The rows of a group lie close to one hidden flat surface of 11 dimensions, which passes through zero. Surfaces can cross.
In the rows, 128 means zero.
Known rows, each followed by its group:
[108 134 138 143 121 112 122 125 119 129 132 123  98 126 143 157 138 129
 119 115 153 161 114 127  79] -> (6)
[173 175  91 121 181 107 127  67 149  87 184  56 104 120 134 151 143 152
 130 179 127 133 115 109 200] -> (4)
[139 111 168 159 132 118 143 104 117 136 138 137 172 120 138 149 111 146
  99 127 139 156 134 109  96] -> (3)
[103  84 163 135 111 111 200 223 101 156  57 192 110  97  81 156  79 123
 172 142  84 133 128 151 123] -> (3)
[136 138 124 142 107 213  80  86 111 134 195 120 139 154 108 109 158 138
 108 110 146  86 149 113 110] -> (3)
[105  79 103  89 212 148 130 143 163 136 137  88  67 178 154  77  65 112
 137  38 147 155 116 106 178] -> (4)
[143 139 118 104 142 108 112 147 106 153 151 121  95 137 129 128 131 146
 162 106 134 105 118 106 132] -> (0)
[ 68 170 111  94 161  93 120 116 127  78 105 114 163  74  96 127 159  96
  83 129 166 131 145 157  89] -> (1)
[115 127 112 132 110 123 147 117 139 101 124 133 172 133 129 120 126 131
 117 168 112 115 143 123 163] -> (4)
[ 87 122  61 112 150 149 121  71 149 102 149  86 146 136 109 134 139 131
 130 108 175 110 137 132 167] -> (1)
[116  89 116 110 172  45 164 106 171 140 101 119 153 120 144 128 104 120
 108  71 163 172 104 143 144] -> (1)
[100 117  99 121 103  89 181 174 121 116  45 172 128 101 114 216 135 157
 222 142 177 117 116  74 177] -> (4)
[178 114 175 151 126 160 138  74 149 121 171 157 189 135 147 101 144 128
  78 155 121 136 136 125 149] -> (0)
[128 124 120 105 134 156 122 132 154 123 116 130 125 132 119  89 143  92
 125 122 120 121 128 161 144] -> (2)
[119 143 122 130 124 135 203 197 113 115  94 151  87  83  31 217 136 129
 184 178 137 136 110 111 129] -> (5)
[121 125 120 113 139  77 118 115 138 140 153 116 127 154 152 107 122 137
 103  85 146 128 115 109 121] -> (6)
[131 130 154 142 141 130 129 151 125 140  82 116  95  96 104 122 103 105
 107 111  90 151 127 166 107] -> (0)
[143 108 102 105 165 140 160 117 158 140 149 116  87 147 114 170 148 123
 166 100 189 165  93 123 138] -> (5)
[127 119 120 125 138 136 132 135 138 124 117 118 123 137 135 133 117 124
 141 121 141 143 122 118 136] -> (5)
[ 90 104  86 171  41 133 116 120 155 129 120 105 129 193 141  86 100 122
 104 136  76 127 133 159 113] -> (1)
[ 89 179  73 141  61 103 104 135 103 107 149  95 165 144  78 136 150 138
 100 150 131 102 146 103  60] -> (1)
[142 147 146 148 136  98 131 134 117 115  45 125 155  48  83 146 104 132
 121 109 114 104 143 110 168] -> (0)
[175 153 115 114 179 114 168 133 162  90  78  92 183  73  48 143 110 109
 116 138 128 143 127  91 186] -> (1)
[ 79 156 145  99 126  92 116 159  96 108 150 181 110 118 154 104 149 141
 120 132 144  75 144  92 144] -> (2)
[124 134 106 113 139 109 115 131 127 135 134 111  94 140 147 137 130 139
 160 115 140 125 117 120 139] -> (0)
[154 130 132 157  79 192 141 139 135 129 141 148 103 149  94 146 151 123
 142 161 117 126 117 119 131] -> (6)
[ 98 116 143 112 131 152 140 185 103 130 120 152 159 126 106  80  98 113
 115 150  77 101 165 156 114] -> (6)
[ 90 139 130 120 163 178 129 136  98 112 132 120 143  88  58 123 118 116
 102 123 123  99 162 144 115] -> (1)
[111 120 121 135 135 103 153 122 136 115 100 123 127 104 104 156 116 137
 128 113 145 133 126 109 156] -> (1)
[112 105 139  97 149 112 167 134 129 111 164 170 214 139 127  94 127 125
  95 147 143 113 149 108 147] -> (0)
[159 124  68 119  76  69 134 150 157 147  96 110 169 164  96 113 127 130
 140 101 128 107 109  88 150] -> (6)
[110 141 103 129 116 114 150 113 139  81 122 116 188 111 128 117 130 126
 119 223  76 109 158 169 168] -> (4)
[168 182  91 101 128 101  94  99 133 100 137  94 180 130 156 148 183 136
 156 179 158 126 126 108 126] -> (1)
[155 143 124 127  88 153 139 161 136 138 154 154  70 158 114 145 170 119
 154 154 134 134  94 116 115] -> (4)
[114 118 103 110 146 124 121 103 143 123 134 112 148 135 147 110 140 122
 126 129 139 131 131 168 128] -> (3)
[106 123 107 117 152 129 123 124 120 131 154 107 125 137 135 122 111 144
 138 123 126 114 141 128 137] -> (5)
[105 128 141 113 166 111 120 143 119 116 122 119 142 128 166 110  96 125
 115 117 128 142 144 122 113] -> (5)
[146 133 129 135 111 162  94 136 111 146 151 101 149 157 123 106 123 121
 110 118 114 131 144 128  65] -> (2)
[ 94 130 133 139 125 125 139 120 117 101 147 151 129 129 143 142 133 144
 115 142 149 125 136 101 137] -> (2)
[201 103 109  97 109  37 141 174 138 212 129 123 128 165 121 127 119 150
 176  77 122 128  80 110 116] -> (1)
[ 65  66  84 139  97 115 176 121 146 129  80 143 167 139 139 168 112 132
 169 141 139 145 132 168 131] -> (6)
[ 93 122 133 176 107 139 101  66 114 141 209 117  63 163 165 131 127 159
  86  97 141 131 120 134 105] -> (6)
[133 124 117 145  80 158 139 149 138 134 105 148  94 136 101 138 145 114
 148 128 125 119 109 125 138] -> (4)
[129 128 125 101 190 114  87 112 115 154 126  93 106 107 146 137 126 129
 145  51 177 143 121 133  96] -> (2)
[ 85 152 105 128 123 165 103 126 102 104 121 110 137 117 120 142 133 127
 137 142 140 114 156 126 109] -> (2)
[105  62 156 163 198 252 158  97 154 105 109 100 118 125 126 130  60  97
 123 136 100 184 153 188 157] -> (0)
[107 122 131 125 114 112 145 136 124 118 116 151 160 126 135 139 135 121
 124 150 135 140 134 140  99] -> (1)
[105  98 122 130 118 163 114 145 132 123 108 120 180 149 123  42  76 106
  99 130  52  94 173 157 156] -> (4)
[169 130 139 143 102 118 136  97 167 124 159 130 127 171 156 128 154 120
  94 139 145 170  91 112 115] -> (5)
[139 100 139 137 132 162 138 107 134 137 101 144 157 108 105 131 127 119
 132 117 129 124 137 146 151] -> (3)
[105 138  92 123 120 150 107 127 150 108 152  88  97 186 166 110 133 103
 121 149 125 171 120 152  90] -> (0)
[139 168 168 135 164 117  98 121 100  95 109 117 119  87 175 158 127 145
 132 139 150 139 144  87 133] -> (2)
[166 129 120 124 148  96  74  56 101 168 201 103 138 134 189 117 139 183
 154 119 118  77 136 142 150] -> (6)
[154 123 150 149 127 172  94 105 121 130 127 127 146 137 154 124 123 138
 130 114 134 122 141 105 135] -> (4)
[ 85  90 126 135  76 174 127 158 127 149 140 161 134 175  95  84 127 102
  92  80 137 115 135 129  77] -> (2)
[136 121 128 125 121 117 145 157  92 180 191 144  57 142 107 140 125 163
 159 124 104  98 114 135 118] -> (3)
[ 88  90  44  92 127 135 138  77 160 147 155 113 157 157 108 150 175 118
 158 108 190 126 113 192 108] -> (5)
[104 138 111 109 144 115 117 154  90 144 150 121  91 135 137 153 126 157
 171  97 160 110 127  93 115] -> (0)
[141 126 185 146 158  85 111  43 124 148 174 156 115  78 162 110 141 156
  78  94 130  95 130 151 171] -> (5)
[ 84 128 153  94 167 129 121 143  68 144 139 183 122  85 173 181 162 149
 199 152 175 111 147 164  87] -> (3)
[167 106  89  89 159 150 103  74 202 122  69  99 183 129 151 104 156  83
 146 101 160 151 121 173 165] -> (3)
[ 94 141 150 145  88 121 116 133  85 124 133 154 188 117 122 146 144 135
  97 140 147 125 154 127  34] -> (0)
[149 126 187 146 116 192 120 144 109 125 137 174 127 134 127 131 136 128
 115 115 153 134 136  75 104] -> (3)
[132 133 114 108 129 100 119 117 134 121 140 127 168 133 126  90 132 128
 104 120 126  96 137 115 153] -> (6)
[149 202 129 144 113 107  66 105  86  93  86  91 183  69 131 161 149 152
 140 165 127  97 163 101 108] -> (3)
[109 124 118  94 143 144 141 149 127 136 190 142 110 162 109 107 150 114
 108 120 152 136 116 135  84] -> (5)
[167 112  97 118  86  97 134 127 148 156 147 138 144 176 130 120 148 142
 146 113 143 115  99  99 144] -> (6)
[178 128 115 105 185 111 110  76 156 115 157  93 134 142 189 114 126 144
 141 129 138 131 118 109 204] -> (0)
[127 138  76 123 102 119 127 127 117 136 155  99 133 139  97 131 129 148
 154 155  98  88 135 140 140] -> (2)
[146 103 149 144 105 115 156 103 111 183 218 157 135 135 100 118 143 150
 100 149  92 106 125 178  97] -> (3)
[155 115 150 135 112 102 141 113 114 160 137 163 152 109 138 174 157 146
 153 140 154 133 118 138  90] -> (3)
[125 167 102 120 102 120  97 110 148  97 121 119 126 134 149 127 173 115
 130 158 139 125 122 132 131] -> (1)
[ 99 126 119 154 152 140 125  96 125 105 101  91 129 100 125 145  97 134
 121 144 110 136 147 152 147] -> (4)
[173 118 201 158 133 171  84 128 110 142  74 148 140 115 185 142 111 130
 146  92 144 155 137  93 105] -> (5)
[ 83 124 134 143 126 170 134 129 132  87 129 127 137 145 135 131 117 113
  94 139 148 158 138 112 104] -> (0)
[135 139 151 182  70 182 103  64 128 118 174 139 136 153 128 136 162 135
  66 121 158 136 123  98  90] -> (4)
[161 169 156 143 123 149 107 168 116 108  52 132  89  77 117 161 131 119
 163 148 110 132 128 105 139] -> (2)
[131 117 157 154 172 124  99  76 165  96  40  95 152  93 183 145 101 108
 101  64 178 201 126 109 131] -> (2)
[135 131 110 139 111 169  75 118 135 129  79  82 164 138 120  95 106 104
 109  92 114 133 150 134  95] -> (2)
[152 118 124 140  67 104 148 152 146 161 141 157  81 160 116 108 140 132
 131 118 102 113  93 124 148] -> (5)
[115 151 162  98 168 130 124 166  89 128 114 162 106  68 121 122 140 116
 150 161 101  95 150 176 132] -> (6)
[120 126 110 165  72 139 139 143 151 126 131 124  70 170  71  99 104 120
  84  82 112 116 106  74 157] -> (6)
[162 146 134 143  95 128 125 172 103 150 114 134 102 118  79 128 121 144
 150 118  93  87 124  98 142] -> (4)
[ 64 112  58 114  77 113 185 181 129 128  95 148 122 128  48 156 133 120
 172 155 116  99 125 155 139] -> (5)

New rows, each followed by its group:
[144  98 118 111 107  72 119 147 100 196 174 146 131 167 168 114 123 164
 166 108 112  97 122 137 108] -> (6)
[149 190 137 110 130  55 108 176 134 116  93 112  87 106  91  91 125 110
  80  80 122 128 107  73 134] -> (0)
[ 87 135 139 121 161 183 131 114 114  88 154 144 100 115 140 145 142 131
 131 148 162 119 144 118 153] -> (2)
[112 107 100 109 186  83 107  94 106 168 130  80 137 105 133 160 103 157
 159  60 168 129 130 144  99] -> (2)
[150 145 161 135 120 111 129 132 114 129 133 149 146 117 137 132 142 133
 111 157 117 135 126 126  99] -> (3)
[105 119  93 102 135  78  88  90 143 150 145 102 136 153 187 106 146 125
 130  93 148 133 120 175  97] -> (1)
[ 81 149 121 165 102 160 132 124 137  95  95 112  76 109  86 145 121 104
 100 126 125 147 127 137 119] -> (6)
[127 111 122 105 140 125 139 142 142 122 142 142 144 158 151 102 123 123
 134 127 133 127 129 115 153] -> (4)
[ 99 104 152  97 130 231  99 176  84 157 158 175 147 159 135 112 147 110
 159 118 149 110 161 146  41] -> (3)
[ 86 183 115  95 116 111 102 183 119  77 116 133 107 138 152 104 155 102
 123 166 127 127 136 114 105] -> (3)
[141 124 136 103 111 119 139 161 126 152 149 169 107 143 131 119 157 122
 149 135 132 112 110 138 125] -> (6)
[122 132 128 160  92 167 133 125 123 111 152 125 120 159 114 150 132 133
 110 142 140 147 122  96 103] -> (2)
[148 138 168 136 153 142 125 130 116 147 157 152  27 114 144 146 139 141
 144 107 135 129 105 118 142] -> (6)
[127 132 106 103 127 114 152 118 149 138 198 134 108 159 103 113 165 116
  97 129 144 131 102 149 110] -> (5)
[104  91 108 149 136 165 147  84 124 148 205 109 120 178 113 146 111 151
 108  89 170 145 120 111 100] -> (2)
[107  99 110 157 121 129 135  98  90 154 169  87 203 143 111 176  99 165
 130 143 130 147 150 145  37] -> (2)
[152  89 141  94 152 112 190 151 148 137 150 188 158 127 103  95 123 134
 132 131 122  92 126 105 221] -> (0)
[107 116  56 129  86 104 135 127 139 161 168 108  81 181  82 105 114 154
 133  58 129  73 108  90 181] -> (2)
[213 143 165 124 124 147 100 116 146 169 121 143 110 107 109 125 178 101
 126 103 136 140  99 151 100] -> (5)
[ 95 119 134 136  81 134 127 156 128 123 125 155 139 167 138  97 122 120
 106 130 115 121 137 115 110] -> (5)
[124 161 121 123 131  82 115 109 127  81  88 115 192  94 169 140 144 126
 129 202 116 138 150 154 125] -> (2)
[175 138 124 141 114  94  85  78 117 142 177  96 135 175 219 146 137 175
 154 134 143 140 112  90 118] -> (1)
[164 101 143 174 129 122 138 112 115 157 140 112 107 136 116 129  63 176
 125  84  96 111 127  70 194] -> (2)
[137 155 107 103 132 100 122 150 107 137 187 110 119 160 120 127 137 139
 116 116 146 130 115  93  75] -> (4)
[132 139 144 159  92 155 121 111 120 130 154 140 121 140 122 145 153 134
 104 121 153 135 124 105  91] -> (4)
[ 77 141 121 102 122 131 137 202 112 106  97 151  90 119 117 118 125 110
 152 159 108 110 139 137 130] -> (3)
[191 120 133 105 146 166 138 164 118 158 171 134  89 157 134 114 118 152
 193 153  94  94 120 106 193] -> (0)
[137 149 121 143 114 109  97 143  95 158 107 102  72 100 115 150 123 149
 164 115  95 102 126 149 111] -> (6)
[107 143 110 132  99 115 140 160 107 132 118 129 118 120  81 145 128 128
 132 138 115 121 126 132  94] -> (4)
[125 165 120 115 175 159  61 123 121  90  77  61 163  87 121  60  87 105
 104 121  71  83 183 142 174] -> (5)
[134 115 179 142 104 190 129 187 117 128  81 175 107 133 122 143 125 109
 145 108 151 152 126  88  98] -> (5)
[125  67  91 135  75 119 163 122 156 148 110 144 174 182 158 138 120 140
 171 153 122 139 121 143 151] -> (1)
[137 138 128 135 128 116 106 112 133 122 132 113 129 138 147 108 119 137
 113 108 129 128 126 100 142] -> (2)
[ 85 116 106 111 114 193 147 163 155 112 152 151  85 178  82  82 138  89
  91 103 142 120 119 109 135] -> (5)
[ 90 121 145 128 168 155 133 153  89 117 111 116 147 105 116 146  89 132
 132 129 126 135 162 126  97] -> (0)
[111 122 147 140  67 123 158 150 127 127 173 183 144 166 100  99 143 135
  71 126 135 109 125  77 116] -> (4)
[119 106 100 138  98 145 138 131 126 143  93 129 154 118  79 135 121 125
 153 124 111 101 138 154 135] -> (3)
[133 160 126 136 121 143 132 149  96 111 152 109 134 126 103 144 122 145
 129 176 100 112 144 107 116] -> (5)
[160 125 193 112 134 149 142 113 142 120 179 203 115 148 217 140 191 116
 137 192 161 173 104 143 114] -> (4)
[ 65 113 128 135 173 161 119 102 130  68  36 111 184  83 157 160  89 120
 140 106 181 155 167 106 156] -> (3)
[139 122 140 137 133  86 153 135 143 125 129 129 104 148 158 142 112 140
 128 132 137 165 102 104 136] -> (5)
[196 157 201 178 133 128 121 104 136 118  93 127  97  77 127 141 122 125
  88 117 108 154 112 100 157] -> (0)
[ 93 139 119 145  97 123 143 168 130 109  81 122 123 122  74 127 101 108
 100 119 113 137 131 113 108] -> (6)
[176 175 115 150 115 133  86 124 103 137 109  85  96  84  66 106 105 153
 138 110  54  43 148 103 211] -> (6)
[ 89 159  82 103 145  78 130 192 117 108  54  92  67 107 123 157  99 129
 196 128 112 130 120 120 154] -> (0)
[118 148  43 116  94 100 139  90 178  94 112  98 157 134 109 148 178 117
 146 178 143 124 113 156 163] -> (4)
[142 121 134 107 139 136 129 154 130 139 105 142 120 123 150 126 133 115
 165 146 112 133 127 157 133] -> (4)
[150 125 166 137 168 139 125 128  84 146 125 134 143  85 123 159 101 165
 159 119 129 104 155 105 143] -> (0)
[151 135 166 145  82 106 171 201 112 131 104 186 128 131  94 162 126 138
 123 123 148 145 108  37 105] -> (6)
[ 98 185 126 129 146 106  78  99 117  96 138  85 128 102 128 102 147 111
  59 121 132 127 146 146  85] -> (6)
[113  84 139 122 133  95 146 172 115 164 134 141 141 169 149 107  79 135
 130  94 118 145 127 116  90] -> (6)
[131 138 133 126 140 143 120 134  99 135  77 129 152  62  91 170 137 131
 170 140 122 104 150 155 119] -> (5)
[101 144  94 138 150 135 142 107 123  94 149  88 112 120 103 134  98 157
 128 151 103 100 143 106 202] -> (5)
[ 99 133 137 161 114 195  84  90  95 115 165 105 174 149 143 141 136 135
  93 131 157 142 161 126  43] -> (0)
[174 126  38 143 102 164 126  99 184 138  82  28 123 147  62 156 119 105
 158 126 107 159 102 168 139] -> (2)
[129 127 173 180  88 200 153 137 128  93 125 165 111 146 139 152 127 126
 114 180 124 156 128  94 134] -> (0)
[ 64  93  96 131 136 174 185  99 121 123 226 150  85 160  95 162 135 157
 137 140 168 112 121 121 158] -> (2)
[153 165 153 170 141 145 103  90  97 128 162  83 100  98 104 152 115 149
  99 126 110 132 135 118 103] -> (4)
[152 178 135  96 191  84 101 131 144 122  89  88  44  86 148 168 160  99
 148  96 178 194  84 145  86] -> (6)
[ 97 134 164 138 175  90 116 139  70 144 111 122  96  74 149 185 102 155
 149  96 150 152 137 132  68] -> (0)
[164 133 144 124 124 105 129 167 129 154  45 125 138  86 108 163 135  98
 162 134 118 166 114 172  72] -> (2)
[ 61 109  63 130 140 115 134 111 155 119 109  72 121 135  79 109  90 110
  92  66 138 133 131 143 133] -> (4)
[ 78 125 143  94 175 117 154 105 139  80 138 178 131  91 170 116 147 124
 125 168 148 105 144 154 203] -> (2)
[122 101 121 144 106 156 126 140 138 137  64 122 147 117  95  97  89 113
 132 103  86 103 150 139 167] -> (2)
[153 110 132 139 117 149 124  66 157 125 126 144 171 121 138 157 171 127
 123 112 191 143 113 124 136] -> (3)
[ 81 124 137 150 125 134 133  82 102 109 138 161 128 106 153 207 156 165
 149 117 218 131 129  86 121] -> (3)
[151 126  87 120  97  96 109 136 156 134  63  85 214 150 130 123 124 102
 131 127 124 164 129 141  77] -> (3)
[ 45 107 105 116 117 124 168 151 146 110 110 140 124 134 110 119 132  83
 108 158 118 164 126 214  77] -> (4)
[127 120  95 156  92 112 125  80 149 145 145 112  82 149 137 151 141 152
 142  96 151 124  97 121 160] -> (6)
[110 142 157 177 115 137 124 135  77 139 149 115 104 115  81 162  96 161
  93  84 139 124 138  63  85] -> (4)
[ 95 130 117 124 103  98 114 127 159 128 135 117 109 156 117  61 129  88
  49  87 112 144 114 167  82] -> (1)
[117  98 176 146 141 109 162 162 110 124 124 154 171 152 155 150  84 138
 100 104 164 188 130  61  68] -> (6)
[129 134 128 143 114 161 128 145 116 118 134 121 126 140 114 119 111 129
 130 154  91 113 143 123 138] -> (4)
[141 153  97 132 113 168 100 145 119 134  94  89  83 118 116 177 150 121
 205 160 116 138 121 164  96] -> (4)
[173 138  89 129  81 124 141 139 170 134  80 117 116 133  85 134 154 101
 148 136 108 135  94 143 147] -> (5)
[161 128  93 118 123 101 109 149 125 163  90  88 136 132 119 128 108 137
 179 112  98 111 123 137 130] -> (6)
[142 146 136 121 123 135 113 139 125 122 129 130 138 129 137 109 143 115
 119 147 115 129 133 133 110] -> (2)
[ 93 122 123 118  96 126  90 152 156 130  67 139 112 147 130  79 130  84
  97  29 168 135 119 107 102] -> (2)
[113 140 106 146 119 132 116 114 119 118  91  91 135  99 109 150 117 130
 137 138 108 123 143 151 128] -> (6)
[105 170 102 125 153  59  53  93 101  96  75  70 170  91 184 124 104 154
 128  88 147 102 164  86 147] -> (2)
